The first 8 rows are patterns. Each new row is the sum of 2 different patterns, raised or lowered, with some noise. Before adding, each is slid sideways (what falls off one end comes back at the other) and multiplied by a number that may be negative. Names go in the order of the patterns.
Some rows, each with the names of its patterns after it:
[ -1   0   0  13 -19  17   6   4  21  20  15  17  -4 -17  12  12  21  -8
  21 -12   4 -12   3   3  13  22  -3 -20 -16   5 -20 -16  -7  11  11   1
   7  15  18   8 -10  10] => Y
[  7 -16   4   0  -8   6 -20 -13 -21   7   4   7   3   6   1  13  12 -13
 -12 -18   2 -14  -1   9  10  -2  18 -19 -22   2 -11  13   3 -18 -13   2
   1  15   4  10  -5   1] => M
[  5 -15 -21   0  16  12 -19   9   9  -7  18  18  20  10  -7  -1  10   0
   9  -1   6 -17  10 -15  -9  -5  10  -3  12  17 -15  -1   8  20  13  17
   6 -12  12  20  10  -1] => W
[  2  -8  21  -5  -4   9  20  -3 -16  -7  15  -7   5  19  -1  -6   8 -21
 -21  -5 -11 -21  -9  14  -6   9   7 -20 -15 -17  12  -9 -16 -11   8  -5
 -10   5  19 -17  -7  13] => N
[-18  12   2   4  -7 -12   0   0  11 -22   0 -10  -1 -10 -19 -20   6   4
  20  17  15  16 -12  -8   9   5  -9 -18  16  15  16   9  -4 -21 -20   7
  20  22   6  -1 -15  20] => L
[  8 -21  -1  13   3  -1  -2   3  12   0 -19 -19  -7 -15   3 -18  10   6
 -14  11  -1  19  12 -16  -9  -5  11   6  -5  10  -5 -18   8  -6   6   9
   8 -16  -3 -19  -3 -18] => U
[  2  18  -3   2  -4  -5   0  10   9  18  -4  15   5  10   3   4 -14  -6
 -13  -7   2  20  -2 -20  21  15 -15  -1  -7   0 -10  10 -22  -6   4   5
  19 -12  -5   5  -3 -16] => Z
[ 13  -2 -19  18  -6 -13   5   5  12 -16   3  -6  20  -3 -20 -15  10  -3
  13 -19  -8 -12 -11 -12  -9 -21 -19 -17  21 -11   8  17   0   0  21  -4
  -5 -22 -16 -18 -22  -3] => P

New rows, each followed by the names of its patterns:
[ 19  -7 -18   0   3   0 -14 -37 -28 -46 -51 -50 -45  -2 -21 -28 -25 -16
 -17 -18 -51 -40 -33 -36 -21 -18 -46 -34 -26 -41 -30 -26 -32 -26 -20 -27
 -13 -16 -15 -35 -42 -26] => Y L
[-16  -1   9 -10 -30 -31  -6 -25 -13 -21 -13 -16 -33  -6  -7   7 -10 -25
 -20 -12  -5   3 -18   8  -9 -19  -8 -15 -15 -12   3 -21 -16 -35 -18 -35
  -9 -20 -15 -12 -12 -12] => W U
[-37 -27 -15   9 -28  -3  14  -8   7  32  -5 -21 -36  -5 -31 -31  -5  -4
 -20 -40   7  -8 -18  -7  -1   0 -19  -7   1   4   3 -16 -16  -2  -3  -1
 -35  -3 -16 -20 -31 -22] => W P
[ 17  17  -4 -13   9   6   7  24  34   2 -16  -3   4  13  21  -3  12  -4
  -6  10   5  12   3   8   0  30  13  27  17  16  10  23  20  -6 -13   8
   0   4  16  21  -4  19] => L Z
[-44 -30 -28 -26 -23   1 -11 -20  -9 -52 -38  -4 -17 -10  -3 -24 -24 -28
 -26  -6 -17 -18 -35 -24  -7 -40 -14 -18 -25 -21 -22 -44 -41 -17 -27 -25
 -25 -23 -15   5 -17 -38] => Y M
[ -8  -2 -24 -32 -32 -16 -19 -31 -24  -7 -15 -21  -1 -13 -38 -19 -14  -9
 -17 -12 -24 -20 -11   6 -16 -20 -23  -8 -16 -20  -5 -18 -23  -7 -41 -34
 -30 -19 -27 -16  -6 -15] => M N
[-19  -5  20  -1  29  31  -4 -14 -12  32  -3  -5   6   0  -6 -12   4  27
  -4   0  23   7   5  19  22   0  29  30  12 -10   8  11  -5  25  25   4
  -9   6 -16 -10  17  -6] => W N
[ 32  19  23  -4   5  15  35  45  32  10   7  25  13  31  25  28  20  11
  27  26  37 -12  23   6   5  10   0 -11  23  24  46  40  40  41  10   4
  26  34   0   7  36  27] => L P
[ 11  24   3   0  -8  21  -8 -16  -1  24  11 -11  18  30 -12  14  30  22
   6  24   5  11  18  32   4  -1  -2  31  -3   8  23  15   0  22  -3 -17
   4   2  -1   8  33   8] => W N
[ 12   8 -29   0  19   3   0  19   2  -8   9  21   2  10   5 -17 -19 -13
  17  12 -22   9  18  -9   4  16  13  11  -6  -3  -1  -8  -7   0  -8 -18
   1 -18  -9   2   7   3] => W Z
[ -6  -1 -24   3   1 -24 -16  -8 -25  -1  -2 -19 -20 -11   5  -6  -7  -8
   2 -13  -2  -7 -12   0   2   7   4   1 -14 -21  -9 -17  -5   1  -8   1
 -15  -2  13  13  -9 -11] => W N
[-17   1   0   0   9  20   1 -10   6   9   2   2   7  -3 -18   4  12  13
 -14   7  -5 -11   2   7  15  17  -8 -13  19   6  -8  -5  -1 -15  -3  -8
 -21  -9   5  -3  17   4] => W Z
[-18 -25 -24 -15 -37 -13 -44 -29  -9   3 -17   2 -10 -21 -29 -20   8 -18
  -3 -32 -43   4   6  -5 -30 -20 -27 -50 -17   9 -14 -29 -16 -20 -34   6
  -1  12  -9 -13 -25   5] => W U
[-31 -38 -21 -32 -16  -8 -43 -31 -22 -12  -4   0  -2 -12 -11  -7 -46 -10
   2 -40 -19 -22 -28 -32  -8  -4 -17   4  -4 -16  -6 -15 -19 -26 -37 -12
 -18 -19 -18  -1 -16   5] => M Z
[ 41 -10  23   7   0  11  29  40  17  -2  31   7   4  37  20  16  33  34
  15  42  41  42   7  38   4  30  40  23  32   7  29  33  18  14  39  44
  17  13  29  43   0  13] => N U
[ 9  0 43 28 21 33  0 18 19 45 16 33 27 11 45 30 27 22 23 -7 -2 31 32 32
 -3 23 27 19 43 50 34 38 17 25 30 20 17 11 13 -2 29 19] => W Z
[ 11  14   3  32  12  16   0  12  33 -11   2 -17  -5  22  31  30  -1  -6
  -1  -1  16  35  -9  29  -4   2   1  29  23  24  11  15  21  24  19   1
  16  26  24   7  -1  -5] => L U
[  7 -17  -1  -1  -1   6  14  -3   1 -22 -15   8   8  19  -9  12  -5   7
 -24 -11 -13   7   2 -10 -14 -13  -2 -10 -32 -26   4  -1   6   4  -6   2
   3 -13  14  -4  -1  -8] => Y M
[-36 -46 -14 -10 -25 -28 -13 -14  15  -7 -15  -9 -21   1 -17 -15 -14   1
 -13 -23 -29  -6  -9  -6   1  -8 -12 -20 -16 -47 -10 -15  -1 -25  17 -18
   0 -20 -15 -33  -2  21] => Y Z
[ -6 -11   2 -26  -3 -36 -29 -19 -31 -40 -11 -17  20  12   2  11   1 -26
 -28   4 -40 -18   6 -14  -9 -38   4 -11  -3 -45 -11   7  -8 -43  -7 -27
  -7 -10   1 -23  -3  -6] => N P
[ 13 -24 -14  -4 -17 -41 -14 -21 -36  16   2 -21 -26 -13 -27 -34  -3 -35
 -41 -12  -4  -8 -13  12  -6 -25 -32   5 -18 -29 -26 -19 -27 -45 -29  -7
 -31 -24 -12 -33 -30 -22] => W N
[ 12   8  21  12 -11  29  16   5  13  19  22  16   5  16  -4 -15  -1  -9
   8  19   6   1  32  39  -6   4   9   7   2  32  22  -2   3  -2  14   0
  29   0  33  -7  12  14] => N L
[-27 -21  -6 -16 -29 -37 -34   5  -6 -30 -18 -41 -20 -43 -11 -10  -3 -21
 -18 -28 -32 -14  15  -6 -10   8   0 -15 -20 -31 -24 -10 -27 -30 -33 -18
 -32 -18  -5 -22 -36  -7] => Y W
[ -1  23   6  28   5 -25   4  16  19  10  24   5   5  -4  13 -10  17  22
  -8  -4 -26  -2 -31  -4   2  17  15  10   9  27  27  -2 -15  -7   4 -10
   4  21   0  14  24 -10] => Y M
[ 6 22 13 48 41 24  2 11 38 15  0 12 15 17 10 16 44 44 21  7 35 35  9  7
 17 -1 38 40 38 35 24 19 31 17 18 16 47 31 12 38 13 33] => Y L
[-38 -15 -33 -11   2 -39 -43 -33  -1 -25 -10  -3  -9 -32 -32  11 -10 -35
 -13 -18 -29 -40  -4 -11 -16 -12   1 -23 -24 -25  14 -29   7   9  -9 -27
  -2 -38 -43  -1 -21 -36] => W N
[-23   5   7 -34 -20 -21 -22   8  26  13  -7 -13 -23 -20  -4   3 -33  20
 -12   2 -19   5  14  -2 -12 -14  18 -11  -9   6   5   5  10  -9 -25 -25
 -22 -25 -37   6  10 -12] => N L
[-3 -1 -1 23  2  9 35 29 30 15  6  4  9 39 12 -1  0 14 20  3 18 32  6 12
 45 26 24 47 16  1 33 58  2 -5 28 35 21 27 49 10 29 33] => N Z
[ 25  17  13  -5   1   3  20  16  -5  24   7  15  22  12  -4  -6   3  18
  16  15   8  -6  26  -7  16  13   6  13   8  22   2  10  -7   7  -1   5
  -6 -11   3  19  20  17] => M L
[25  5 22 19 20  0  9 23 13 44 16 23  7  2 -3 15 10 26 21  8 28  2 24 43
 28  5 10 19  8  3 26  4 -1 16  7 19 22  4 32 19 35 10] => M W
[ -3  -3   9   6  -6  24  17   6  30  11   1  20  -5  -1  17   3  13   1
  24   7  11   3   5   8  18  10   7  -5 -11  12 -18 -10 -11  18  18  12
  14  19  19  19   4   8] => Y M
[-42 -31 -16 -43 -22 -19  -9 -27  13 -46 -24 -12 -25 -17 -13 -48 -47  -4
 -20 -14 -35 -22 -40 -26  -4 -45 -35 -28 -28 -21 -23 -11 -36 -27 -27   3
 -24 -21  -9 -23 -28 -49] => M W
[  4 -23 -13   5 -37   1   1  -9   8   2  -3   5  21 -16 -22  -6 -15 -22
  -4  -8  12 -16  16  21  14  -4 -12  -1  -4 -19   4 -14 -10   0  12 -21
  -5 -20 -34 -17  10  25] => N L
[-17 -23 -36 -11 -15 -10 -18   8 -20 -39 -10  -6 -41  -6  -3 -18 -18 -21
 -36  -7  -4 -14  -5 -37 -24 -19 -16 -31 -22   8 -21 -15 -14 -26  -1   0
   7  -9 -25 -12 -16 -15] => M Z
[  0   3  -9  19  -4  14  35  33  10  26   1  24 -18  19   3  12  14  26
   7 -12  37  31  22  20  40  44  14  14   8  35  10  -6  -6  20  25  22
   7  13   9   2  25   0] => Y P
[  5 -12 -27 -18 -29 -18   8   2 -22 -32 -42 -24 -22  -5 -32 -13 -18 -21
 -21  -9 -15  -7  -6  -9 -10 -20 -17 -19 -15  -8 -13 -31 -12 -19 -15 -29
 -19  -9 -20 -29 -19 -21] => M L
[-3 16 -3  2 23 13  2 25  2  6 32 31 28 13 17 22 27  8 11 -4 23  1 17 12
 15  7 -1  2 12 -9  2 11 25 11 16 22  9 23 34 21 13  7] => U P
[-12   7   3  14  20  24   2   7  -4  14  -4  41  16  26  29   8   4  25
   9  -3  25   4   2 -11   6  -4   2  34  -2  -6  10  11  25  36  45   9
  -4  -6  26   4   3   7] => M W
[ -1   1  22  12  -8  13  30  20   6  -7  -3 -19  -1  10  21 -33  23  11
  -2  31  30  30  24 -10 -19  17  11  25  -7  24 -24  11 -20  -4  -1  18
  17   5  -6 -26   2 -13] => Y W
[  2   3  15   1  -4 -22  -6 -21 -12   4 -12   3 -21 -15 -10 -15  16  -3
  -3 -17 -10 -13   1   4  -6 -30 -26  16  -3   5  -2  -6 -16 -24 -20   3
 -19   1  13 -12   5 -19] => M W
[ 23  25   9  16  23   6   3  21  15   0  40  25  17 -12  19  11  34  14
  13  26  -7 -14  38  25  -5   5   5 -18   7  15  -1 -15  25  21  15  -1
  11  16   1  26   9  -2] => M N
[ -9 -15 -26   5   1   0  18  17   5  13   8 -29   7  -8   5  -4 -22 -19
  16  25  12   4  -2  12  -9  23 -12  24   7  -3   4 -28  -1   7  31   9
  33  26  23   2  12  18] => Y M
[-19  -8 -17   3 -25  -2  -1  11   7  12  36  14  -6  14  -3  10  -5 -12
   2 -15 -12  24   0  -4  30  12 -18   7  -5  15 -22  15 -20  24  16  -5
  -9  12   5  27  -8 -15] => U P
[ -9 -12  -9 -10  10   4   4   4   7 -10  -9 -22 -29 -13  -4  -9   7  -8
  -5  -9   1  10   4 -27   4  -4 -21  -6   4  -2  -9 -15  -3   2  -3 -16
  -4  10  16  -3  -8 -17] => L P
[ -1 -12 -21 -13  -3  -9  -4   5 -31 -15 -19 -40 -27 -20 -35 -27 -18   3
 -10  -1  -2 -26 -33 -25   0 -33 -23 -15 -14 -24 -29  -7  -9 -24 -32  -7
  -4 -14 -11 -18 -26   0] => N P
[ -4  14  -8   8 -11  -5 -10 -16 -17  -1  -9   1  14  12  16 -10   2   4
  -4 -12 -11   0  17  17   3   1 -19 -15  12  15   6  -1 -11 -13   2 -10
   7  -4   9 -10  -8   1] => M L
[  3   6 -17  29  -1  -4   0  19 -12  14 -23  -3 -22   5 -21  -2   2  -5
  -7  20   0  22  16 -11 -11  16  -9   3 -24   0  -6 -25  12  14  21   1
   5  -7  -9  18  14   8] => U P
[  1 -29 -29 -32 -11 -13   1 -10  -6  -6  -5 -20   3   8 -14 -23  18   4
   3 -15 -20 -37 -37  -2  17  10 -14   3 -24  -1 -19   6   2 -15  -9 -22
   7 -11 -11 -33   1 -17] => L P
[ 54  37   6  17  48  27  14   8   0   2  31  24  30 -11  11  18  49   2
  32  42  12   2  53  22   2   1  16 -14   8  19  21  -3  11  51  20  -5
  31  19   9   7  27   9] => N P
[ 19 -16 -10   8  -5  -1   2   7 -15   3 -27  -5 -24   6 -26 -11  -1   5
   1  10  13  20   9 -24 -25  -1 -13  -2 -30  16  13  -1  14  -6   2  -3
 -10   2   8  12   7 -14] => L U
[-29 -40  11 -33  -6 -35 -39 -37 -36 -41 -16 -18 -40 -39 -12 -20 -23  10
 -18  -6   2 -19 -30 -52 -24 -13 -21 -22  11  -1 -22  -8 -26 -27 -16 -24
 -19 -33  -4 -27   2 -15] => Y P
[-33  -6   8  14 -27 -27 -36 -29 -24  -3 -44   9 -17 -21 -15 -18  -6  -7
 -12 -30   3 -25 -12 -21  -7  -2  -3 -13 -25 -37 -29 -35 -23   2   1 -32
 -26 -14  -5 -34 -31 -39] => M L
[-18 -22 -24 -42  -6 -25  -2 -18 -14 -25 -19 -31 -34 -20  -5 -18 -20 -15
 -14 -17 -24 -29 -15 -15 -39 -35 -26  -4 -20 -13 -19 -25 -26   4 -28 -27
 -19 -45 -47 -31 -26 -12] => Y W
[-17 -21 -33 -48  -3 -25  -9   1 -21 -13 -33 -40 -13  -1 -42 -16 -16 -22
 -30 -18 -16 -12  -7 -36 -28   0 -18 -43  -6 -32 -10 -27 -17 -25 -13  -4
 -11 -20 -14 -38 -13 -17] => W P
[ 28  -1  46  33   3  -4   4  31   1  -7  19  16  13   0  19  14  32  -9
   7  20   2   9  11  -6  40  31  22  -5  11   8 -13  30  31  -4   0  -4
 -11   0  39   6  13   9] => W U
[  9 -27 -26 -18 -18 -19  -9 -31 -18  -5   1  -5  -5 -19  13   3 -18 -21
  -3 -29 -46  16  -8 -33 -38 -22 -47 -16   2 -35 -49 -22   3 -12  -9  10
 -19 -47 -26  12 -29  -6] => W N
[-14  -8   3  21   2  -1   4   9  -3  10  -7   1  -8 -10  -3  17  -5 -14
  10  12 -22   1 -16  -9 -12  10 -21  -2   7  -7  11  -7   3   7   4 -11
  -8  17   5   4  -6  -3] => W Z
